The groups are shells around one centre, one inside the other: the same stretched ball of 5 dimensions in 7 sizes.
(in the rows, 128 means zero)
Some rows, each with its group after it:
[127 118 123 173 152 126 130 166  85 133 117 142  86  84  88 163 135 108
 122 100 136  80 112] -> H
[141 148 151 164 137 135 149 123 115 134  99 200 146  57  59 158 121 168
 132  62 104 110 110] -> A
[120 127 105 168 154 115 142 161 138 134 101 187 148  94  91 166 110 140
 143  94  92 109 118] -> Y
[105 104  95 161 152 112 126 208 115 127 117 148 114 106 103 174  98 108
 145 115 122  93  93] -> J
[130 140 138 170 160 123 143 152  79 121  90 185 119  64  84 158 119 142
 159  83 136  94 108] -> A
[121 134 124 193 165 115 167 144 128 136  81 207 178  98  87 159 125 165
 156  86 105 111 143] -> X
[126 115 122 160 130 131 129 168 121 141 130 146 110  88  74 169 120 122
 107  92 109  94  98] -> X
[124 132 126 176 146 122 157 146 143 139  96 201 175  91  75 163 114 166
 140  80  92 116 124] -> N
[135 131 153 178 138 136 150 140  97 139 109 168 127  74  63 160 136 149
 120  75 128  94 115] -> H
[129 140 130 162 144 124 148 145 130 131  96 203 159  72  73 163 105 163
 147  75  96 115 107] -> Y
[130 134 130 185 151 124 160 134 132 142  95 196 164  89  75 159 131 161
 133  79  97 110 137] -> N
[117 118 112 153 142 120 127 185 116 128 117 161 117  86  87 171  99 123
 138  97 114  99  87] -> X
[119 121 133 180 143 124 156 163 123 138 104 179 159  97  76 165 119 155
 136  86 116 105 117] -> B
[115 117 121 189 154 118 158 168 123 138  99 177 158 108  87 165 124 146
 141  96 117 102 129] -> B
[124 126 102 167 155 117 136 157 132 136 106 177 129  91  92 164 118 129
 134  96  93 103 120] -> J
[126 116 135 180 136 131 148 157 115 145 118 155 131  95  71 165 135 138
 111  88 120  94 119] -> B
[133 136 142 177 139 130 157 133 128 141 101 193 161  80  65 160 126 166
 128  72 101 110 123] -> B
[135 142 120 175 162 121 145 128 117 134  92 194 132  75  85 156 131 143
 139  83  98 103 133] -> A
[139 141 134 159 142 131 136 134 112 133 106 184 121  61  70 160 121 144
 128  75 103 102 107] -> N
[140 136 144 162 146 134 129 143  73 128 111 158  82  55  73 158 132 124
 126  81 136  84 101] -> H
[127 121 111 170 146 124 135 155 127 141 116 162 120  92  84 165 127 125
 117  94 100  98 119] -> H
[130 118 134 174 145 132 133 161  81 136 121 137  85  81  80 162 140 112
 114  94 140  78 110] -> H
[128 131 145 194 148 127 168 137 121 143  94 191 170  93  70 159 136 168
 132  77 114 106 138] -> A
[134 150 135 156 155 123 139 143  97 119  88 204 130  53  79 159 104 153
 163  74 114 106  98] -> A
[129 119 128 173 136 131 141 154 121 145 121 156 124  91  72 165 132 133
 108  88 110  96 116] -> N
[124 130 116 177 144 121 156 143 159 145 101 199 178  97  76 164 117 163
 130  82  78 119 130] -> J
[132 130 122 152 140 128 124 156 109 131 118 163 102  68  78 165 114 124
 125  86 109  96  94] -> Y
[143 151 141 163 143 131 146 118 122 135  97 204 143  57  65 157 122 163
 133  65  93 111 115] -> X
[125 138 130 187 155 119 169 135 141 138  83 215 190  92  77 159 121 177
 150  77  94 119 138] -> Y
[124 134 142 186 156 122 163 149 105 131  87 196 161  85  78 159 123 164
 154  80 126 104 125] -> A
[125 112 129 177 136 131 141 164 113 145 124 145 117  97  75 166 134 126
 107  93 121  90 114] -> B
[142 148 152 171 147 133 150 123  97 131  94 195 132  57  66 155 130 159
 137  67 117 102 117] -> Y
[113 124 114 166 146 116 148 175 140 131 100 193 168  96  85 169  95 154
 153  90  99 115 105] -> X
[112 109 101 169 153 115 133 189 118 133 114 154 120 104  98 170 112 115
 137 109 117  94 108] -> Y
[134 142 141 163 150 128 141 143  92 125  97 187 121  59  75 159 117 147
 146  76 123  99 104] -> B
[134 144 132 166 159 123 140 142  91 123  92 190 119  61  83 157 119 142
 153  81 121  98 110] -> N
[138 133 126 148 135 133 120 147 107 133 122 160  92  60  72 164 118 123
 115  82 106  95  92] -> J
[121 123 121 176 136 123 156 154 158 146 108 190 180 102  72 167 114 163
 126  83  85 118 122] -> J
[129 142 111 164 163 116 139 145 120 126  90 200 136  73  91 160 112 143
 155  87  96 108 117] -> X
[121 137 134 196 161 117 176 139 135 137  76 219 200  98  80 159 122 182
 159  78 103 118 144] -> J
[138 152 139 171 155 125 153 122 115 130  84 214 153  62  73 156 120 167
 151  69 100 112 122] -> N
[119 128 105 179 168 111 147 159 123 131  91 189 145  96  99 162 119 138
 154  98 104 104 130] -> H

New rows. What belongs after each?
[125 113 133 176 132 132 144 163 118 146 124 149 126  96  70 167 131 133
 106  89 119  94 112] -> Y
[112 117 117 174 141 118 154 174 149 139 106 186 177 107  81 170 104 157
 140  91  97 115 113] -> H
[123 128 136 167 139 126 148 161 117 132 105 183 150  81  72 166 109 155
 140  80 115 106 102] -> X
[108 112 108 179 162 112 143 191 104 128 102 163 130 106 102 167 113 124
 153 109 131  93 114] -> H
[123 131 125 159 149 121 136 167 104 124 102 180 126  74  84 165 104 138
 151  87 120 101  96] -> N
[142 150 134 172 157 127 147 117 108 132  90 200 131  61  76 154 132 152
 140  73 102 104 128] -> Y
[136 121 134 165 137 136 126 152  89 139 128 136  77  73  73 162 140 111
 101  89 128  80 106] -> H
[133 138 141 180 142 129 160 129 132 142  97 199 167  81  66 160 127 170
 131  71  98 112 128] -> B
[129 129 146 177 147 129 148 154  87 131 103 168 122  76  74 161 129 142
 136  83 138  91 111] -> H
[124 139 138 187 159 120 167 142 118 132  81 210 177  86  79 158 120 173
 159  78 113 112 131] -> X
[116 134 104 164 169 108 140 171 116 119  86 199 144  84 102 164  97 140
 174  96 108 108 109] -> H
[128 128 123 182 146 124 155 139 142 146 103 187 160  96  76 162 130 154
 123  83  90 109 135] -> X
[141 146 144 181 151 130 156 116 113 138  92 199 147  69  69 154 138 162
 132  70 105 105 134] -> B
[137 138 141 172 134 133 155 126 139 145 105 195 163  77  60 161 126 168
 119  68  89 114 122] -> A
[140 150 146 171 142 131 157 116 129 137  92 212 165  64  61 157 123 176
 135  62  92 116 122] -> H
[134 127 124 173 144 129 138 140 117 143 115 163 115  83  77 161 137 130
 112  87 105  95 123] -> X
[123 116 115 183 147 123 147 156 132 146 113 163 138 105  83 165 134 134
 116  95 103  99 131] -> H
[129 140 132 184 150 123 165 129 143 141  88 213 184  88  73 159 123 176
 142  74  89 118 136] -> Y
[146 157 144 174 159 129 150 109  98 130  84 207 132  52  72 151 135 159
 144  67 108 103 129] -> H
[115 133 108 169 171 108 143 172 108 119  84 197 142  85 102 163 101 140
 176  97 117 105 111] -> H
[124 129 135 171 148 124 145 162  99 129 101 176 132  79  79 163 116 144
 145  85 128  98 106] -> N
[119 132 133 191 156 118 170 150 130 135  84 208 188  97  80 161 119 174
 155  81 109 114 134] -> H
[138 141 146 173 150 131 146 133  91 131  98 182 121  63  72 157 132 147
 136  75 124  95 116] -> N
[110 121 115 184 163 111 157 175 120 130  89 190 165 104  95 165 111 149
 162  98 118 106 124] -> Y
[128 128 138 193 145 127 166 135 132 147  99 188 169  97  70 160 138 164
 124  79 104 107 141] -> H
[117 109 117 166 142 123 131 186 105 134 122 143 106  95  87 170 116 115
 125 102 128  89  98] -> N
[110 120 111 185 154 112 163 169 153 139  93 199 192 115  88 167 108 163
 151  94  94 118 130] -> H
[133 121 128 163 141 132 125 158  90 136 124 141  81  75  78 163 133 110
 111  92 127  82 103] -> Y
[126 139 125 180 153 119 162 136 144 138  87 214 184  89  78 160 116 173
 148  77  87 119 132] -> B
[131 136 146 171 149 129 145 150  85 127  99 178 122  67  74 159 123 145
 143  79 135  94 106] -> H
[121 110 121 168 137 128 133 175 112 140 127 141 109  95  80 169 124 118
 112  98 121  90 104] -> N
[115 111 120 158 140 123 127 193  99 128 121 146 105  89  86 171 106 116
 134 100 133  90  86] -> H
[119 119 119 166 138 123 142 170 133 138 114 172 145  94  79 169 109 142
 130  90 103 106 105] -> N
[129 130 125 170 157 123 135 156  88 128 103 166 103  75  88 160 126 125
 140  92 128  89 112] -> N
[119 113 100 157 150 119 119 184 107 130 122 145  90  89  97 169 112 102
 129 107 116  88  97] -> J
[131 142 127 156 153 122 136 150 103 123  95 193 126  62  82 161 106 144
 154  80 112 104  99] -> B
[125 134 128 165 156 121 139 162  94 123  96 182 123  72  86 162 111 138
 155  88 126  97 103] -> N
[127 147 125 177 167 115 158 137 119 126  75 220 167  76  87 157 113 167
 170  79 102 114 128] -> B
[120 120 110 161 139 121 138 168 144 138 114 176 146  94  81 170 106 140
 129  91  91 110 105] -> H
[117 116 124 165 144 123 135 183 101 129 114 156 117  88  84 168 110 126
 137  96 131  93  95] -> B
[128 127 147 177 137 132 153 152 108 138 107 174 144  83  66 163 126 154
 127  78 124 100 112] -> H
[146 149 156 170 146 136 145 118  87 132  98 186 117  51  63 154 136 153
 130  66 122  96 115] -> H
